There are 10 hidden switches. A switch that is on adds its own fixed numbers to the row, and there is some noise. The rows also spread widely along 14 directions, which tell nothing about the answers.
In the rows, 128 means zero.
Some rows, each with its switches (1 for on, 0 for off) after it:
[134 122 126 148 156 123 126 126 116 136 128 122 101 129 152 113 137 126
 117 110 111 105 144 154 127 117 163 131 106 101 141 115 129 187 106 120
 113 118] | 1 0 0 1 1 0 0 0 1 0
[138  71 137 148 146 148 175  82  66  83  54 123 100 140 121 124 119 118
 125 110 130 128 133 176 147 194 195 130 140 150 167 156 149 108 118 122
  69  78] | 0 0 0 0 1 1 1 0 0 0
[114 149 125 145 120 146 147 170  94 112 138  75 143 122  84 119  90 110
 127 179 173 139  76 131 122  95 115 140  92  98 121 131 101 180 173  73
  51 108] | 1 0 0 1 1 1 1 1 0 1
[129  93 115 110 134 149 133 133 118 104 108 145 160 155 113 142 131 127
 137  90 143 132 129 143 121 118 131 137 171 127 125 151 153 116 106 120
 136 116] | 0 0 0 1 0 1 0 0 0 0
[134 109 109 105  95 126 111 164 116 150 177  93 126 101 146  90 133 102
 124 136 155 142 121 133 101  96 161 179 133 124 106 114 110 151 162 112
 132 145] | 0 0 0 1 1 0 0 1 0 0
[130 147 137 120 156 147 103 116 165 143 132 126  96 156 141 172 121  95
 161 122 131 144 117 153 159 157 125 151 130 150 163 130  79 106 119 160
 113 141] | 0 1 0 1 0 1 0 0 0 0
[130 146 142 146 148 159  88 136 167 165 150 183 112 133 150 133 121 141
 155 130 166 166  98 148 115 112 143 159 160 140 134 116 128 169 159 173
 122 158] | 0 0 0 1 0 1 1 0 1 1
[144 123 127 115 119 133 116  42  80 113  84 154 150  47 173 113 145 135
  72 119 187 113 141 115  96 110 107 105 122 126 136 134 109 168 113  86
 136  96] | 1 1 1 1 1 1 1 1 1 1
[125 111 137 127 127 120 141 118 109 109 116 113 137 105 117 109 103 100
 110 148 155 118 121 138 114 145 146 133 108 124 113 132 128 123 140  94
 111 132] | 0 1 1 0 1 1 0 0 0 0
[122 151 145 144 171 155 115 144 161 163 142 138  88 129 154 161  83 107
 131 147 173 147 112 149 126 151 155 162 107 123 128 125 116 126 176 142
 126 167] | 0 0 0 0 1 1 0 0 0 0
[169 146 134 102  98 110 144 104 142 138 145 150 136  97 120 121 128 105
 189 165 106 105 119 123  90 159 117 104  95 140 146 131  96 211 116 137
 100  89] | 0 0 1 1 0 1 1 0 1 1
[ 92 128  92 108 150 139 139  97 122  88  90 185 153 139 166 150 124 165
  91  94 183 160 116 101 112  84  72 132 174 122 115 149 105 101 103 136
 181 138] | 0 0 1 1 1 0 1 1 1 0
[156 178 147 114 136  69 121 105 179 135 152 163 145  88 124 143 130 118
 190 184 113 128 160 105  85 170 116  89  58 127 117 116 105 196 124 118
 129 130] | 0 0 1 0 1 1 0 0 1 1
[155 113 147 105 101 130 123 116 173 155 133 181 190 156  84  88 145 136
 161 121 104  48 110 139 100 120 108  78 169 120  99 140 180 159  95 116
 145 127] | 1 1 1 1 1 1 1 0 0 0
[138 114 129 153 163  95 149  76 143 131 125 150  69 104 185 107 128 102
 123 118 112 119 123 132 141 154 178 145 106 161 153 118  94 150  95 161
 125 129] | 0 0 0 0 1 1 1 1 0 0
[132 181 108 141 100 148 163  81 131  84  85 155 160  93 140 137 119 135
 119 132 151 111 119 130 123 119 128  99 125 130  97 143 110 153 148 110
 110 101] | 1 0 1 0 0 0 0 0 1 0
[103 169 140 143 167 140 150 144 169  88 108 143 163 162 123 195 114 149
 183 139 146 142 154 158 119 140 158 125 100 116  92 131 170 131 125 100
 138 125] | 0 0 1 1 1 1 1 0 0 0
[154 154 132  89  99 133 114 134 127 137 129 119 156 122  69 147 134 124
 174 190 127 128 139 132  97 180  82  77 117 104 126 146  99 148 165 101
  77 102] | 1 1 0 1 1 0 0 0 0 1
[135 118 112 108 134 132 107 115 124 132 116 154 139 131 136 126 138 137
 113 113 148 128 130 142 112 102 116 135 141 115 137 129 125 163 106 125
 142 125] | 1 0 1 1 0 1 0 0 1 0
[150 134 106  82 106 128  95 113 132 112 138 122 149  96 155 176 164 112
 197 115 142 172 177 164  97 149 172 157 128 158 130 131 125 150 108 110
 147 114] | 1 0 1 1 1 1 0 0 1 1
[114  98 107 140 147  92 165 133 105  90 121 146 143  92 160 114 130 130
 121 115 127 129 159 116  91 123 175 117 109 110  89 126 139 147 101 107
 153 120] | 0 1 0 0 1 0 0 0 0 0
[145 125 145  78 161 120  76 144 151 165 149 116 103 158 115 176 121  92
 164 144 135 165 147 143 110 174 104 159 110 127 167 133 101 102 121 135
 132 152] | 0 0 0 1 0 1 0 0 0 0
[100 128 146 154 160 101 139 117 160 120 111 145 128 146 138 105 144 141
 119 121 117 111 147 148 145 128 170 140 139 125  91 113 155 125 126 131
 121 149] | 0 1 0 1 0 0 0 1 0 1
[124 176 163 146 154 128 146  87 136  97 124 115 118 108 150 156  96  93
 171 120 136 135 120 138 132 154 161 153  75 153 140 117 129 141 122 117
 100 124] | 0 0 1 1 0 0 1 0 1 1
[126 128 132 132 116 149 114  99 142 117 104 152 122 150 126 113 137 125
 137 128 142 142  94 154 154 133 125 139 168 154 154 127  95 136 123 158
  95 127] | 0 1 1 1 1 1 1 0 1 0
[107  95 103 146 153 142 214  92  95 105  90 161  97 132 186 127 102 116
 120  74 114  76 116 130 135 142 171 137 149 134 134 156 121 138  87 152
 131  93] | 0 0 0 1 1 0 1 0 1 1
[146 122 139 105 116 131 141 116 122 117 137 115 142 144 110 119 118  99
 176 102 102  98 114 130 122 140 126 132 128 135 150 141 131 140  99 116
 103 120] | 0 0 1 0 1 0 0 0 1 1
[131 178 180 158 189 133 113 124 161 154 168 122 124 110 149 131  85  97
 142 146 150  97 108 128 115 106 122 129  41  98 134 107 130 182 115  94
 124 161] | 0 1 1 0 1 1 1 1 1 0
[118 172 139 152 155  94 129 103 166 150 105 129 105 134 164 135 157 150
  79 146 117  61 161 125 132 113 132 114  89  94 115 122 102 165 126  95
 127 120] | 0 0 0 0 0 1 1 1 0 1

New rows, each followed by its switches (1 for on, 0 for off):
[ 95 160 123 192 168 148 145  78 154 134  70 190  78  97 232 143 130 170
  68 116 172 113 144 152 143 124 197 144 138 129 109 122 117 155 163 150
 139 132] | 0 0 0 0 1 1 1 0 1 1
[138 126 143 139 133 140 181  66 167 131 102 199 131 149 147  92 106 132
 141  97 109  67  82 127 141 131 131 113 164 155 119 137 151 140 105 177
 137 125] | 0 0 1 1 0 0 1 1 0 0
[123 141 133 132 156 115 120 134 157 160 148 132 113 128 144 124 122 111
 128 149 137 113 119 134 121 122 129 132 104 116 120 122 102 155 119 120
 128 146] | 1 1 0 1 1 1 1 1 0 0
[165 100 153 101 156 161 138  58  70 135  98 112  96 100 155 145  97  74
 143 108 158 117 132 169 115 190 155 148  99 145 189 152 138 125 103 111
 105  99] | 1 0 1 1 1 1 1 1 1 0
[110 128 104 173 159  83 244  94 108  72 109 185  92  91 167  93  88 123
 156 155 108 145  87 104 115 146 158 120  89 151 126 119  85 219  99 187
  92  88] | 0 0 1 1 0 0 1 1 1 1
[ 94  90 116 137 176 132 132 150 116 112 111 134 116 189 127 132 124 140
 114  82 127 143 120 150 146 111 145 159 163 112 133 132 151 110  91 138
 134 150] | 1 0 0 1 1 0 0 0 0 0
[145 164 182 148 152 113  96  49 132  89  71 104 129 117 117 147 146 130
 114 133 136 127 156 147 155 163 139 107  71 139 169 118 132 128 114  77
  81 107] | 0 0 1 0 1 1 1 0 0 0
[136 174 113 157 174 137 117 101 138 100 132 143 103  98 179 176 123 116
 149 104 139 174 111 126 142 101 120 132  86 136 175 114  68 199  89 152
 116 113] | 1 0 0 1 0 1 0 0 1 0
[ 88 200 132 173 166 122 122 172 209 145 179 145 139 130 153 141  90 129
 136 153 152 111  85 112 117  58 123 135  76  97  74 101 107 187 133 117
 152 180] | 1 1 1 0 1 1 1 0 0 0
[109 139  82 116  83 147 142 153 142 102 101 149 132 166 110 121 148 164
 144 159 134 163 115 149 135 126 127 132 182 130 109 138  83 138 167 158
  97 119] | 0 0 1 0 1 0 0 0 1 0
[156 146 145  89 120 123 139 123 123 128 144 156 146 104  80 143  88 121
 203 200 150 171 110 103  67 192  75  99  92 128 142 138 110 158 166 135
  99 112] | 0 0 1 1 1 0 1 0 0 1
[168 115 144 104 129 145 116 101 116 158 128 121 110 121 142 108 130 101
 131 114 123  78 134 156 118 131 141 134 113 118 167 137 134 168 105 114
 115 112] | 0 0 1 0 0 1 0 1 1 0
[168 154 170 139 157 137 137  99 137 129 138 136 142  92 122 140 116  98
 221 157 127 128 146 178 110 184 177 109  71 135 137 120 167 200 125 113
  83 108] | 1 1 1 1 1 1 0 1 1 1
[127 116 116 119 118 138 153 125 114 124 135 120 123 126 132 117 115  99
 160 132 127 122  91 141 121 122 141 145 134 143 143 136 100 160 107 134
  98 113] | 1 1 1 0 0 1 1 1 0 1
[126 143 117 125 117  94 147  76 106  67  99 129 150  71 137 143 135 116
 136 147 160 163 152 132 106 150 160 131  97 154 111 128 113 149 121  91
 110 100] | 1 0 1 1 1 1 1 0 1 1
[130 139 119 110  87 145  98 157 151 151 182 112 141 128 139 102 150 117
 158 133 135 126  85 134 115  63 124 165 144 139 132 109  86 191 126 136
 119 136] | 0 1 1 1 0 1 1 1 0 1
[123 159 129 168 145 154 173 118 179 111 128 178 114 133 141 133  83 102
 193 146 125 140  71 150 153 155 151 125 131 161 123 128  97 160 136 191
  91 136] | 0 1 1 0 1 1 0 0 1 0
[149 135 162 137 148  93 128 129 163 151 166 130 112 136 106  80 108  80
 155 148  84  81  97 127 133 138 122 118  82 126 152 111 105 190  92 140
  84 142] | 0 1 1 0 0 1 0 0 1 0
[132 118 101 108 122 161 125 134 143 151 135 150 112 140 163 127 127 132
 129 118 147 124 101 142 125 103 126 152 164 129 140 135 101 155 130 158
 146 135] | 0 0 1 0 1 1 0 1 0 0
[162 200 151 116 130 113 107 108 187 111 171 167 186  92 110 168 114 116
 213 147 135 161 118  88  96 138  76  77  84 137 110 121 118 162 137 123
 139 137] | 0 0 0 1 1 0 0 0 0 0
[141 124 119  84 136  73 159  98  95 115 127 124 126  66 148 140 114 104
 137 161 138 134 176 100  63 174 138 125  65 118 113 136 119 140 125  92
 149 111] | 0 0 1 0 0 0 0 1 0 1
[137 130 123 115  97  93 128 133 144 108 162 141 166  95 116 107 135 106
 177 134 134 156 130 119  99 130 158 145 137 156  84 121 132 141 143 121
 124 142] | 0 0 0 1 1 0 0 0 1 1
[136  92 146 129 145 119 144 148 147 182 139 160 105 177 108  55 118 140
 120 147  97  61  86 145 123 105 115 130 144  95 144 121 148 212 120 161
 104 131] | 0 0 1 1 0 1 0 1 0 1
[107 193 136 135 179 121  83 130 166 110 122  86  97 151 150 206 140 118
 137 149 154 198 155 153 162 133 129 171  79 128 152 110  70 116 138 115
 104 145] | 0 0 0 1 0 1 0 1 0 0
[162  92 102  86 136  88 186  71  77  73 118 174 147  41 164 157 109  88
 181 110 141 160 176 100  59 201 156 104  97 157 115 156 130 129  87 122
 164  87] | 0 0 0 1 1 0 0 0 1 0
[118 104 107 108 140 128 147 127 119 141 130 140 109 116 157 147  96 100
 117 118 154 122 116 114 107 140 129 153 140 129 126 149  96 116 133 132
 149 135] | 0 0 0 0 1 1 0 0 0 1
[126  76 121 137 133 140 181  96 122 120  99 159 120 147 144  92 111 111
 129  85 119  78  97 160 134 136 186 149 167 152 123 141 170 136  92 146
 131 117] | 1 0 1 1 1 1 1 0 0 0
[161 120 148 121 101 160 116 137 144 125 161 128 170 154  93 106 133 114
 204  94  99  95  84 143 130  96 130 125 148 137 157 132 159 188  97 125
  99 114] | 0 0 1 0 1 1 0 0 0 1
[126  96  74 102 158  96 197 160 112 140 146 189 108 106 158 125  87 121
 156 160 127 134 126 112  62 144 127 120 103 100 110 142 103 207  99 160
 166 114] | 1 0 1 1 1 1 0 0 1 0
[149 110 146 128 153 125 134 118 111 129 124 112 112 136 131 141 141 117
 165 110  98 100 141 151 122 146 159 129 101 122 173 131 140 179  85 116
  99  85] | 0 0 0 1 0 1 1 0 0 1
[113 111 119 110 139 134 137 155 134 136 128 134 135 159 106 127 105 103
 139 134 140 120 113 157 117 129 129 150 145 117 109 140 131 125 117 125
 123 148] | 1 1 1 1 0 1 0 0 1 0
[120  82 140  89 160 148 101 119  90 155 117  78 116 167 163 138 145  98
  95  55 129  58 160 156 127  98 140 177 134  98 165 149 148  98  54  67
 156 131] | 0 1 1 0 0 1 1 1 1 1
[117  89 122 151 180 208 163 126  72 108  76 125  99 169 164 163 104 129
 118  62 151 102 122 178 147 122 177 150 150 108 173 161 156 124  97 118
 106  94] | 0 0 0 0 1 1 1 0 1 0
[134  84 129 114 121 148 155 131  94 110 118 137 178 117 122 101 126 121
 145 116 158 104 133 158  93 113 164 130 142 120  93 145 182 148 111  85
 132 113] | 0 1 1 1 1 1 1 1 1 0
[ 95 148 155 131 146 104 164 108 159 112  88 140 142 137 105 145  83 116
 119 172 169 115 130 139 117 182 155 145 112 133  70 136 156  81 173  94
 120 149] | 0 0 1 1 1 1 1 0 0 1
[123 117 131  86 154 110 154 121 166 163 129 165 106 174 117 133 102 100
 160 152 106 105 109 129 123 175  86 134 146 136 140 145  86 115 108 176
 133 144] | 0 1 1 1 0 1 0 1 0 1
[ 96 140 130 132 200  77 110 166 157 137 157 119 107 159 126 139 114 112
 123 149 115 135 140 130 121 108 107 146  65  83 132 104  96 173  78 117
 130 160] | 1 1 1 1 0 1 0 0 1 0
[166 188 134 109 100 130 105 107 156 112 149 129 143  99 113 159 137 106
 209 166 127 171 116 133 118 150 108 121  96 155 161 123  71 197 140 140
  77 102] | 0 0 1 1 0 1 0 0 1 1
[172 111 130  79  99 139 105  91 101 117 119 106 160  77 153 161 159  87
 150  95 153 110 201 168  92 158 194 146 119 143 118 153 163 115 123  60
 146  98] | 0 0 0 1 0 1 0 0 1 0
[131 152 149  77 114 123 101 131 156 133 137 112 178 168  92 150 140 118
 163 116 126  96 148 131 103 122 103 141 133 118 107 141 152  96 116  78
 143 144] | 0 0 1 1 0 0 1 0 1 1
[126 144 144 111 161 128 140  88 145 156 118 144  90 117 159 155  92  79
 153 140 148 118 123 147 120 183 142 153 111 150 136 138 102 100 123 139
 127 149] | 1 1 1 0 0 1 1 1 1 1
[153 178 164  97 155  96 114 123 122 134 182  51 113  69 137 191  93  35
 201 176 159 158 158 126  91 188 149 165   4 137 142 127  88 137 140  61
  99 129] | 0 0 0 1 1 1 1 1 1 1
[144  88 126  67 140  86 100 134 154 162 168 146 124 169 119 124 157 100
 188 112  95 131 138 125 108 149 111 156 161 147 150 142 110 118  68 147
 155 150] | 0 0 0 1 1 1 1 1 1 1
[183  87 118  93 120 165 116 113  75 141 147 152 121  56 167 149 117  91
 185 106 171 170 143 143  59 157 171 145 125 153 160 148 138 157 123 128
 143 103] | 0 0 0 0 0 1 1 0 1 0
